There are 9 hidden switches. A switch that is on adds its own fixed numbers to the row, and there is some noise. The rows also spread widely along 11 directions, which tell nothing about the answers.
In the rows, zero is written as 128.
Some rows, each with its switches (1 for on, 0 for off) after it:
[ 75  87 206  99 133 146 108 215 147 152  62 144 106  72 161 166  98  65
  86 116 166 119 133 126 122  78 140 153]
0 0 0 0 0 1 1 0 1
[117 161 127 101  59 120 149 112 159 178 156 196 117 166 134 146 126  84
 178 110 141 109 155 101 104 114 128 111]
0 0 0 0 1 1 1 0 1
[157 167 174 117 159 170 114 144  71 119 152 172 110 131 155 159 163 147
 144 138 118 119 131 140 126 145 114 140]
0 0 0 1 0 0 1 1 1
[163 128 143 123 129 165 128 167 124 102 147 146 134 178 136 134 146 168
 119 162 137 140 110 154 144 123 158 157]
0 0 0 1 0 0 1 1 1
[ 75 132  97 126 115 125 165  95 173 123 151 167 138 117  71  96 144  81
 139 119  95 160 140  86 103 115 109 153]
0 1 0 0 0 1 0 1 1
[140 147 160 143 125 184 115 126  99 138 196 148  91 154 139 132 133 159
 201 154 140 117 124 119 126 125 139 157]
1 1 1 1 1 0 1 1 1
[134 129 121 178 119 141 126 115 116 155 136 135 126 141 155 121 135 129
 148 106 139 150 102 134 125 124 127 174]
0 1 0 1 1 1 0 1 0
[ 52  76 156 158 121 164  97 139 154  46 178  74 102  64  62 135 140 116
 183 235 100 160 152  69 132  57  89 128]
0 1 1 0 0 1 0 1 1
[101 118 139  77 108 162 115 149 137  80 177 124  83 100  87 165 126 128
 160 175 120 178 189 142 118  92 128  95]
0 0 0 0 1 0 1 1 1
[159 137 107 148  68  88 151 143 227 177 134  98 130 180 136  93  69 152
 147  92 145 101 144  86 148 130 150 143]
1 0 1 0 0 1 1 0 1
[ 92 131 177 136 185 179 109 151  83 108 151 128  66  66 137 150 124 133
 141 135 107 130 172 135 141 114  80 149]
1 0 1 1 0 0 0 1 1
[ 81  94 120 104 163 169 122 192 138  74 153 148 124 106 102 172 134  91
 106 171 109 129 177 130 119  76  97  82]
1 0 1 1 1 1 1 0 1
[109 136 155 105 104 113 130 139 174 133 149 152 120  73 122 115 125  84
 158 119 109 105 141  43  94 118 100 138]
1 1 0 1 1 1 1 1 1
[101 124  89 197 163 166 112 106 119 127 150  95 102 142 138 106  82 112
 143 120 159  90 171 102 150  75  91 137]
0 0 0 1 0 0 1 0 1
[142  95 141 127 134 131 121 165 160 128 111  82 136  95 125 127 141 148
 107 124 120 181  95 132 112 128 154 165]
1 1 0 0 0 1 0 1 0
[100 109 117 155 133 148 138 121 107 118 147  98 138 131 115 130 154 140
 155 152 118 162 120 121 125 100 111 156]
1 0 0 0 0 0 0 1 0
[180 140 119 142 179 110 147 155 102 129 107 148 177 127 161 135 188 158
  81  93  75 151  89 150 120 188  98 146]
1 0 0 1 0 1 0 1 0
[137 130 140  95 104 139 111 147 162 117 154 117 109 108 109 156 128 133
 156 153 127 144 149 110 100 100 128 103]
0 0 0 0 0 1 1 1 1
[144 160 151 158 129 143 124 131 104 174 129 160 104 142 174 133 120 143
 153  94 122  82 134 124 144 159  99 147]
1 0 1 0 0 1 1 0 0
[102 106  87 180 126 188 127 129 137 108 167 138 102 162 110  94 124 142
 133 160 141 139 121 137 144  83 138 179]
1 1 0 1 1 1 0 0 0
[160 134 201 127 110 130 109 204 136 131 121 165 147 139 175 164 158 104
 119 165 123  69 101  72 146 142 112 113]
1 0 0 0 1 1 1 0 1
[136 162 129 139 175 157 146 134 126 148 140 187 113 129 144 109 137 136
 124  95 110 112 124 121 107 153 108 164]
1 0 1 1 0 1 0 0 1
[119 147 122  49 140 126 160 150 173 135 126 174 132 110  94 129 121  82
  91 104 118 138 165 108  93 138 130 101]
0 0 0 0 0 0 1 1 1
[ 88 104 163 110 133 148 134 168 109 112 124 157 135 112 126 161 159 136
 140 153 101 148 119 140 109 118 125 154]
1 0 1 0 0 1 1 0 0
[138 132 157 114 170 110 127 155 156 175  98 114 155  90 160 110 105 100
 125  74 147 105 101  61  84 137 130 153]
0 0 1 1 0 0 1 1 1
[136 104  77 181 137 155 122 127 173 141 161  82 125 156 121  83 101 163
 160 138 136 133 109  97 127 103 145 153]
1 0 1 0 1 1 1 1 1
[ 99 137 139 117 134 192 126 120  88 173 150 147  88 135 142 179 135  98
 158 119 176 146 149 148 115  79 129 130]
0 0 0 0 0 0 0 1 1

New rows, each followed by its switches (1 for on, 0 for off):
[111 115  83 131 115 107 166 126 149 119 142 120 157 138 104 149 157 121
 119 113  86 182 168 136 132 112  93 113]
1 0 0 0 0 1 0 1 1
[167 180 140 105 104 138 132 119  84 145 164 172  83 145 150 197 158 165
 168  97  97 145 196 177 125 161 101  99]
1 0 0 0 0 1 1 0 1
[119 161 171 129 187 146 122 134  86 134 119 171 142  90 153 116 165  93
 120 125 111  94  91  74  98 149  82 157]
0 0 0 1 0 0 0 1 0
[114 132 149 145 130 190 103 161 107 122 146 162  94 145 142 165 131 106
 135 171 153  86 144 125 150  85 108 116]
0 0 0 0 0 1 1 0 1
[100 117  92  67 117 145 150 168 181 168 131 166  99 130 124 161  82  64
 103  82 173 128 191 141  88  67 143  97]
1 0 0 1 1 1 1 0 1
[122 202 125 106  83  93 197  99 172 203 127 219 134 165 147  72 114  88
 136  53 119  81 130  71 126 167 112 188]
1 0 0 1 0 0 0 1 0
[151 163 133 153 110 107 152 131 158 190 130 141 131 156 171 133 113 124
 139  69 131  99 144 107 145 142  98 145]
1 0 1 1 0 1 0 1 1
[137 113 154 145  94 152 107 163  94 128 134 125 134 154 158 187 150 141
 144 165 135 147 125 162 156 104 120 114]
0 0 0 0 1 1 1 1 0
[145 143 137 133 113 125 116 158 140 172 113 147 126 144 177 146 100  89
 120  95 165  83 128 106 126 110 112 118]
0 0 0 1 1 1 1 0 0
[154 123 135 158  98  89 137 144 177 138 147  96 170 163 144  85 116 156
 175 132 125 114  96  54 119 135 150 164]
1 0 1 1 1 0 1 0 1
[162 167 197 148 164 137 102 147  66 120 135 161 132 112 179 146 159 151
 149 135  88  94 113 109 145 183  78 132]
0 0 1 1 1 0 1 1 0
[149 170 136 158  89  84 142  82 126 157 164 130 133 120 147 132 142 140
 190  82  89 116 155  78 123 155  79 145]
1 1 0 1 0 1 1 1 1
[158 149 158 128 146 159 131 142  96 153 141 158 134 169 149 161 158 145
 144 131 135 138 112 140 120 150 139 129]
0 0 1 0 0 0 0 0 1
[152 127 125 108 143 146 143 135 137 180 123 136 136 120 131 134 154 127
 123  85 138 178  92 130  79 141 166 161]
1 1 0 0 0 1 0 1 1
[128 108 186 115  84 106 128 166 121 111 125  99 146 114 149 151 146 160
 156 149 116 154 120 126 127 111 133 170]
1 0 0 1 0 0 1 1 0
[110 163  77 187 145 175 127  87 127 146 154 180  70 152 134  62  82 133
 147 101 136  88 153 121 134 113 106 182]
0 0 0 1 1 1 1 0 0
[133 156  82 121 105 122 162 103 138 142 163 131 108 167 115 151 107 128
 141  88 118 141 221 150 146 130  98  92]
1 0 0 0 0 0 1 0 1
[163 148 125 133 113 143 128 125 145 204 138 143 123 147 159 126 132 109
 153  88 166 110  92  93  91 140 148 138]
1 1 0 0 1 1 0 0 0
[101 127  92 141 156 186 136 128 122  89 166 158 116 138  95 119 162 137
 120 172  98 142 133 135 130 106 101 143]
1 0 0 0 0 1 0 1 0
[155 157 158 108  72 124 131 142 164 193 164 145 130 139 140 148 128  92
 180 118 145  90 111  61 104 135 119 103]
1 1 1 0 1 1 0 1 0
[149 140 169  96 114  88 136 180 144  90 113 146 139 100 133 159 138 148
  99 116  64 144 166 152 147 166  90 109]
0 0 1 1 0 1 1 1 0
[ 64 135 140 166 127 154 146 109  95 130 154 157  94 114 135 144 131 126
 172 116 102 148 176 147 145 103  75 175]
1 0 1 1 0 1 0 1 1
[185 152 126 124  99  79 168 151 203 187 106 108 139 159 147 105  99 119
  78  57 123 131 155 108 173 181 137 131]
1 1 0 0 0 0 0 1 1
[144 163 106 156 173 149 127 116 172 152 143 126 107 134 127  71  88  96
 106  98 149  75 139  59 140 131 107 143]
0 1 0 1 0 0 0 1 1
[136 137 154 167 143 154 109 147  99 115 163 151 101 127 155 153 151 153
 159 148 104 120 151 133 148 131  84 129]
1 0 1 1 1 1 0 0 1
[114  88 167 146 215 166  94 194  94 145  63 121 145  73 175 155 139  88
  60 111 143 127  92 135 122 110 118 145]
0 0 0 0 0 1 1 1 1
[ 96 123 147 124 153 140 121 161 151 124 117 134 128  88 121 139 131  81
 108 138 110 106 143  87 126 113  75 105]
0 0 1 0 0 1 0 1 0
[156 139 165 110 144 132 112 153  95 156 118 159 146 120 163 189 168 106
 134 115 129 120 113 119  91 135 113 107]
0 0 0 0 0 1 1 0 1
[122  84 159 142 138 146 103 146 134  81 159  50 125  75  98 130 160 159
 168 189 109 181 113  87 111 101 132 154]
1 1 0 0 0 0 0 1 1
[105  97 108 131 139 158 146 162 143 139 113 141 118 140 145 138 114 127
  95 108 151 159 136 178 131  80 154 177]
1 0 0 1 0 1 1 1 1
[130 152 131 115  92 100 125 123 143 193 130 129 115  97 159 150 101  87
 165  69 138  96 165  78  96 127  92  97]
1 0 0 0 1 1 1 0 0
[120 126 100 161 151 100 142 145 192 119 128 102 155 110 118  86 103 120
 110 109  92 104 148  68 134 124  84 137]
1 0 1 1 0 1 1 1 1
[ 76 108 136 171 126 169 139 144 135 175 117 131  86 134 162 115  90 125
 139  90 166 137 140 156 150  75 141 212]
1 0 1 1 0 1 0 1 1
[128 157 156 152 101 108 145 136 167 150 132 159 152 131 146 105 133  77
 128 121 108  59 118  38 152 138  70 147]
1 1 0 1 0 1 0 1 0
[123 217 191  83 102 126 128  92 106 152 174 226  72  82 127 159 165  95
 205 107  88  94 174  67  78 166  69 110]
0 0 0 0 0 1 0 0 1
[ 83 128 138 104  77 151 157 124 103 126 152 197 141 161 116 170 169 109
 163 159 117 153 124 152 117  96 121 142]
0 0 0 0 0 1 1 1 0
[133 116 123 145 164 167  98 160 137 167 124  87  93  98 166 142  90 120
 124 104 185 108 143 119 113  69 126 142]
1 0 0 1 0 1 1 1 1
[171 128 132 133 119 125 151 154 162 164 122 139 129 152 138 109 120 169
 120  85 112 170 114 155 132 179 178 165]
1 1 1 0 1 1 1 1 1
[143 131 108 127  92 125 120 134 189 158 144  87 104 133 127 131  85 127
 149 111 162 126 164 105 126  92 134 121]
0 0 0 0 0 1 1 1 1
[116 130 123 109 104 104 158 146 173 126 120 152 135 112 126  97 121 141
 119 100  95 145 132 116 111 134 129 182]
1 0 0 1 0 1 1 1 0
[148 141 120 116 122 107 159 136 132 126 143 133 171 148 128 127 160 137
 124 124 100 144 121 114 121 142 107 137]
1 0 0 1 0 0 0 1 0
[136 119 132 138  92 143 158 157 140  95 139 133 127 199 120 117 133 201
 122 155 118 184 124 207 180 130 167 189]
0 0 1 1 0 0 0 1 0
[157 153 135 133 154 137 105 167 150 114 131 135 102 122 148 145 101 115
  95 119 130  78 176 107 146 124  86  91]
0 0 0 1 0 1 1 0 1
[129 122 136 201 149 102 128 157 118 122  82 115 139 117 170 123 119 131
  69  96  74  97 155 129 199 164  61 147]
1 0 0 0 0 1 1 0 0
[153 130 131  69 138 118 140 187 234 144 115 139 123 125 103  85  87 108
  79 109 137 136 128  85  94 150 176 120]
0 0 1 0 1 0 0 0 1
[141 132 108 174 120 133 136 147 170 110 133 131 111 178 124 103  91 154
 100 112 112 123 167 157 188 142 124 144]
0 1 1 1 0 1 1 0 1
[136 110 151 143 130 117 132 148 150 111 132 112 173 127 110 141 169 128
 130 149  91 166 101 103 120 147 121 127]
0 1 1 0 0 1 0 1 1
[ 84 112 146 207  65 120 134 121 130 119 140 117 123 139 148 105 121 137
 163 134 101 120 146 114 192 112  90 198]
1 1 0 1 1 1 1 1 0
[159 137 129 149 139 146 137 151 149 135 138 137 122 152 135 101 131 181
 128 129 106 129 115 131 141 153 144 167]
1 0 1 0 0 1 1 1 1
[101  91 183 130 140 156  95 173  94 105 141 109 136  77 151 188 164 113
 158 174 134 128 121 105 105  62 100 136]
1 0 0 1 0 1 1 1 1
[142 169 174 122 159 152 115 146 105 154 129 184  72  84 155 152 126 101
 110  85 109  80 172 114 137 178  84 120]
1 1 0 0 0 1 1 0 1
[123 139 147 138  80 123 127 145 164 121 152 141 111 126 136 136 128 108
 154 151 123 123 152  96 144  98 101 133]
0 0 0 1 1 1 0 1 1
[116 132 203 118  98 150 124 157  90 133 144 149 110 128 165 171 148 140
 173 148 139 131 132 137 134 105 135 176]
1 0 0 1 0 0 1 1 1
[ 93 150 118 136 155 121 167  97 147 165 129 156 138 115 115  92 113  85
 133  62 114 131 145  97 114 142 102 165]
0 1 1 1 0 0 0 1 1
[115 126 146 170 140  89 142 126 122 141 109 140 161 100 146 105 133 123
 136  81  78 113 114  89 123 167  87 173]
1 1 1 1 0 1 1 0 0
[ 88 149  53 138 182 235 127  71  67 170 185 161  50 166 127 140  95 128
 173  94 197 150 175 196  99  57 143 150]
0 0 0 1 0 0 1 1 1
[110 150 174  88 128 137 129 171 148 119 126 158 116 105 138 146 124  70
 101 136 135  86 158  88 141 104  86 108]
0 0 0 1 0 0 0 1 0
[112 150 135 162 127 165 125 135 131 152 161 146 104 141 153 134 110 118
 164 129 140  68 145  92 145  90  92 141]
1 0 1 1 0 1 1 1 1
[162 164 120  87 174 148 146 124 117 127 175 172 146 122 115 128 184 134
 142 128 103 140 109  93  64 154 121 132]
1 0 0 1 0 0 0 1 1
[159 123 149 116 111  86 140 172 173 126  93 112 182 135 144 111 124 130
  97 119 117 123 100  97 133 144 138 152]
0 0 0 1 0 0 1 1 0
[125 129 127 135  67 127 160 139 132 124 148 165 138 203 124 150 158 139
 141 143 122 182 138 165 160 129 153 142]
0 0 0 0 1 0 0 0 1
[130 121 128 156 161 146 132 145 165 126 124 133 139 130 123  80 115 137
 115 120 120 127  98 102 122 134 140 183]
0 1 1 1 0 1 1 1 1
[ 93  87 177 180 115 124  85 146 103 146 104  51 123  95 181 149  96 120
 174 123 174 115 117  95 124  66 116 171]
0 0 0 1 0 0 1 0 0
[179 103 119 122 165 108 122 203 159  84 104  96 180 132 128 147 144 159
  61 138  98 166 109 153 121 145 129 105]
0 0 1 1 0 1 0 0 0
[147 146 171 173 216 155 105 150  64 124 109 149 139 109 181 126 156 128
  96 116 110  96 105 115 150 161  85 162]
0 0 0 1 0 0 1 1 1
[125 161 142 131 139 158 134 136 114 116 143 196 120 130 127 128 148 109
 118 134 106  90 130 115 141 141  85 141]
0 1 0 1 0 1 1 1 0
[157 126 208 157 145 124  85 186 123 121 115 114 128  73 177 142 151 128
 126 151  99  92 112  59 143 149  88 132]
1 0 0 0 1 1 1 1 1
[170 125 157 144 173 148  85 185 140 103 132 119 119  95 151 136 140 132
 101 153 126 118 114 100 119 127 116 116]
0 0 0 1 1 1 0 0 1
[144 150 156  94 180 144 110 150 113 124 130 157 105  62 132 137 157 131
 120 115 107 140 116 121  73 144 110 142]
0 0 0 1 0 1 0 1 0
[111 102 192 173 154 143 120 162 106 170  89 108 142 106 175 133 144  92
 105 108 143 117  89  97 159 124 116 181]
1 1 0 0 0 0 0 1 1
